There are 3 ways to turn a row about zero (a turn may also mirror it). The second row of each pair is the first, turned, with some noise. The first 27 pairs use one turn. New pairs use 2 turns, one after the other, and a turn may come again.
Some pairs, each with its turns in order after it:
[-10.5  16.0 -49.7   2.5   2.5  -4.1 -11.0  18.7]
[  1.6  -7.4 -23.2 -30.3 -22.5 -30.0 -35.6  -9.7]
(2)

[  4.8  30.9 -23.9 -12.2 -41.9 -12.3  24.1 -42.0]
[ 51.7 -20.5  34.0  -0.2  -0.9 -37.2  -5.6  -7.9]
(2)

[ 20.8  10.6 -31.3  -9.3  34.6 -20.5 -48.6  43.4]
[-10.6  23.2  26.0   6.1  -2.9  68.6 -32.6  -9.9]
(1)

[-20.4  24.9 -18.2 -35.8  11.0   5.5  14.9 -26.5]
[  1.1 -35.1  14.5 -28.2 -13.8 -28.3  26.5 -15.6]
(2)

[-18.6  11.3 -17.4  49.2  29.4  34.5  30.2  -2.9]
[  0.3  40.7 -36.3  16.4   6.5  -0.9  48.6 -30.1]
(1)

[-16.0 -30.6  35.7  21.3 -12.8  18.5  28.8 -18.5]
[  4.1 -32.5  -6.5 -10.2 -35.1  28.6  21.5 -21.0]
(0)

[ 27.3  18.7 -28.4  30.2  44.5 -28.2 -47.1  14.9]
[ 26.1  39.1 -13.0  39.8  43.9   2.4 -46.5   6.1]
(0)

[ 26.5  12.5 -34.1  14.6 -32.9   2.0   2.4 -30.3]
[-30.5 -27.3   9.4 -21.9  26.0   9.4  33.0 -16.7]
(1)

[ 45.2  32.3 -25.9  -4.0 -46.3 -43.3 -12.2 -21.4]
[ 19.8  56.9  38.5 -45.9  17.8  17.7 -20.7  23.7]
(0)

[-12.1  34.6 -36.7  42.4 -38.8 -39.3 -17.4 -26.6]
[-68.0 -27.3  -2.4   5.3  12.5  28.0  43.3  12.5]
(1)

[-36.9  28.8  13.7 -33.2 -27.6 -40.4 -32.6   1.4]
[ 42.5 -28.4 -16.4 -11.1  -2.7  19.8   3.9 -52.2]
(2)

[ 19.3 -13.8 -47.0  22.5  10.8   2.4 -26.2  28.5]
[-25.7  36.7  19.4 -21.5 -10.8  38.0   1.4 -18.1]
(1)

[ 32.6  26.7 -31.7  11.5  29.7   6.2  41.7   2.6]
[ -0.2  53.6  -8.3  36.4   6.4   7.4  40.6 -12.6]
(0)

[-29.7   6.3 -43.0 -37.3 -20.9 -31.4  27.2   1.9]
[  5.1   2.8   7.3 -43.8  27.2 -33.2  41.8  27.1]
(0)

[ 16.2  41.4 -20.9  26.3   2.8 -14.8  35.0   1.8]
[-23.3 -10.3  18.6  35.9  11.0   4.1  32.1 -34.5]
(1)

[-22.8  -5.4  -5.1  35.4 -32.4 -12.0   2.2  12.1]
[ 42.6 -20.0  22.9   0.7  -7.0   4.5   6.9  12.1]
(0)

[ -2.9  24.5   5.8 -47.6  44.5  -5.1 -47.2  -9.5]
[-34.9  23.6 -33.3  -0.7   5.7 -38.2 -44.6   5.8]
(0)

[ 16.3  29.5  13.3  -7.7  40.0 -33.5  -6.3  12.4]
[25.5 -5.4 16.3 37.9 -0.3 30.4 -6.2  1.9]
(1)

[ -4.1 -43.3  27.4  41.6  35.9 -35.9  14.8 -14.4]
[-31.9  20.0  33.5  43.0 -26.0  44.1 -10.3  -1.1]
(2)

[-17.9  16.8 -38.2   4.3  24.2  38.9   3.9  37.6]
[-10.2  46.5 -24.5  12.6   5.3  12.5 -12.6 -39.6]
(1)

[ -0.7 -26.5 -47.3   9.2  37.3  19.6  -7.3  17.6]
[-49.5   1.1 -29.0  -6.8 -23.8 -23.3 -21.9  16.4]
(2)

[-12.2 -21.0 -38.8   9.7  29.5  12.6  14.0   1.1]
[-10.5  50.4   3.3  -0.9  11.0  -3.6  11.8  -3.0]
(1)

[ 36.8  23.2 -46.4  23.5  45.4  21.6 -49.6  -3.3]
[  9.2  49.6   9.1  44.3  31.1 -10.4 -42.1 -36.5]
(0)

[ 48.6  26.1  18.7   1.6  -9.7 -34.3 -15.9  37.9]
[-12.4  28.5  19.8  16.9  13.5  31.4 -24.3  52.2]
(0)

[ 25.5 -16.6  40.2 -16.7  41.8 -49.1 -43.3  16.2]
[ -8.5  41.5 -35.2  37.5 -30.1  44.6  33.1 -29.3]
(2)

[ 41.0  -1.0   9.4  17.2   1.5 -14.2 -11.7 -39.1]
[ 24.7  11.1  13.1  39.9 -25.0  -5.9  15.8  30.2]
(2)

[ 43.0  -6.4  41.7  39.6 -17.2  -1.5 -11.5 -34.4]
[42.3 26.1  9.0 50.2  6.3 15.3 14.2 45.1]
(2)

New pairs. What belongs after each?
[-45.9 -23.7 -41.3 -31.0 -24.7  18.6   9.1 -40.7]
[ 28.7 -41.1 -49.9 -20.1  38.7  36.7 -15.2  -8.4]
(2) (0)

[ 14.3  42.1  25.3  47.7 -32.5 -21.2  -7.1  10.6]
[ 35.7  31.1 -32.3 -16.0  37.2   9.6   4.4  35.0]
(0) (2)

[ -6.7  12.6 -32.1 -31.5   4.8 -12.6  44.9   6.9]
[ 36.5   6.6 -46.3  12.7 -22.8   6.9 -24.4   8.3]
(1) (0)

[ -6.4  14.6  23.8 -28.0  16.0   0.4 -34.5  32.1]
[-18.8  12.9  -0.2  -3.7  46.3 -25.3  -3.0 -14.8]
(2) (1)

[-20.4 -24.4   9.9 -14.7 -32.1 -35.6  20.7 -49.4]
[ -0.7  21.3  38.0  34.9 -53.0  -9.6 -20.1  17.8]
(1) (1)

[ 27.5  46.1 -40.3 -30.7  27.6  18.5 -25.5   8.1]
[-11.9 -21.2 -17.3  57.5  -4.0  43.1  11.0  27.5]
(0) (1)

[-17.8  48.8  15.0   1.8   0.0 -15.4  26.7  10.5]
[-13.5  21.5  -5.8 -16.7 -18.6   2.4  51.4   3.9]
(1) (1)

[ 12.2  -1.2 -47.9 -27.1 -12.1 -14.2  -7.8 -22.6]
[-17.0 -15.6 -44.0  23.5 -14.6 -20.7  -8.7   8.6]
(1) (0)

[-40.8  10.6   1.4  30.1  36.1 -18.2  30.2  48.0]
[-40.9 -27.8  12.5 -25.2 -31.8 -43.9 -31.0 -18.5]
(2) (0)

[-40.8 -45.2 -41.3  42.8  40.5 -23.4  42.1 -26.7]
[-14.6 -31.4 -62.1 -25.5 -57.8  -3.6  -0.1  58.8]
(2) (1)

[ 35.6  27.9   9.1  -0.6 -33.8  -3.4  32.0  33.5]
[ 12.4 -11.2 -29.3  22.4 -37.6 -23.9 -12.6 -35.1]
(0) (1)

[-20.0 -13.6 -40.2  16.4 -13.0  34.3 -10.0   9.8]
[  6.5 -25.5  -8.0   3.1  48.2 -13.5 -26.8   8.6]
(2) (0)

[-27.6  17.8   5.8  31.5  26.8  13.8  40.8 -14.7]
[41.6 45.1 -3.0 11.3  1.6 14.9 40.6 -3.8]
(1) (0)

[ -5.1 -15.8  -2.0  40.8 -19.8  -5.6  10.5  14.7]
[ 13.3 -17.3  29.5  -5.7  26.1  -7.3 -11.3 -24.8]
(1) (2)

[-11.2 -10.7  48.8  21.9 -47.8  21.1   5.6 -39.8]
[-28.5  24.6  14.2  23.3  11.4 -43.8 -24.3 -48.6]
(1) (2)

[-44.1  -6.8   7.2 -26.9   8.6  -9.7 -20.9 -36.4]
[-24.6  29.8 -33.8 -37.2 -12.2   7.5 -17.0  -6.9]
(1) (2)

[  1.7 -42.4  17.7  15.7  47.3  45.6  44.7  14.6]
[  8.6  78.5  12.4 -29.9  -3.5  26.0   1.0  28.0]
(1) (0)

[ -8.1  28.5 -42.6  26.5  33.0 -38.3   8.4  -2.3]
[ 54.2 -16.6 -27.8  23.5  42.2  -6.0   3.6 -14.8]
(2) (2)

[-30.4  -2.9  11.5 -12.5  18.0  -3.6  26.0 -23.3]
[ -8.2 -36.2 -15.5 -16.6 -16.7  16.4  15.1 -19.3]
(2) (0)

[ -6.8  -8.2 -36.0  42.8 -19.4 -34.4  19.7   4.1]
[ 41.8  -6.6 -44.9  22.5 -12.7  27.5   7.5   9.7]
(2) (2)

[ 34.1   9.2   2.2  14.8  -2.8  29.4 -31.0 -19.1]
[ -5.5  44.9  -3.6 -18.5  -0.2 -10.8 -30.6  -7.1]
(2) (2)

[-21.1  30.6  12.8   0.6 -18.3  11.3 -20.8  43.5]
[-34.5   3.1 -26.9 -45.1  10.9  15.0   5.0  13.8]
(1) (1)

[ 36.8  36.5  24.1  36.0  -3.9   2.6   3.8 -13.8]
[ 40.1 -13.4 -13.4 -24.8  24.7  -2.2   2.8  38.6]
(0) (2)

[-26.5  37.7  46.3 -35.5   9.3 -42.5 -19.8  19.0]
[-13.3  20.2 -14.4 -51.6 -61.1  26.4  13.1 -12.9]
(1) (1)

[-27.0  16.8 -18.0  45.8   0.7  27.1 -33.9 -11.2]
[-26.4 -22.1   5.8 -37.4   2.0 -48.4 -17.6   4.1]
(1) (2)

[ 47.7  35.8  -3.2 -10.3 -13.2  42.8   2.6 -36.8]
[-27.8  12.8 -46.2 -10.3  31.0  13.6   6.2 -47.1]
(1) (0)

[-37.7  39.6  17.8   1.1  47.5  10.1 -46.4 -28.6]
[-21.5  -1.7   0.0  16.0  70.1 -44.1 -19.2   5.0]
(2) (2)

[-36.5 -30.0  36.2  48.6 -13.3  -9.9 -37.9 -46.9]
[-37.4  30.6  33.2   6.1 -10.4 -39.2 -46.8 -51.4]
(1) (1)

[-43.9  37.4 -47.1  17.3  12.3  -1.9  -3.5   7.2]
[-11.4 -30.2  51.8  17.4 -20.6  21.6  24.1  -9.2]
(0) (1)

[ 11.1 -13.5 -28.5 -27.2  22.6  47.0 -15.9  41.4]
[-13.9  45.5   2.2 -17.2 -13.2 -28.2 -54.3 -18.0]
(1) (0)

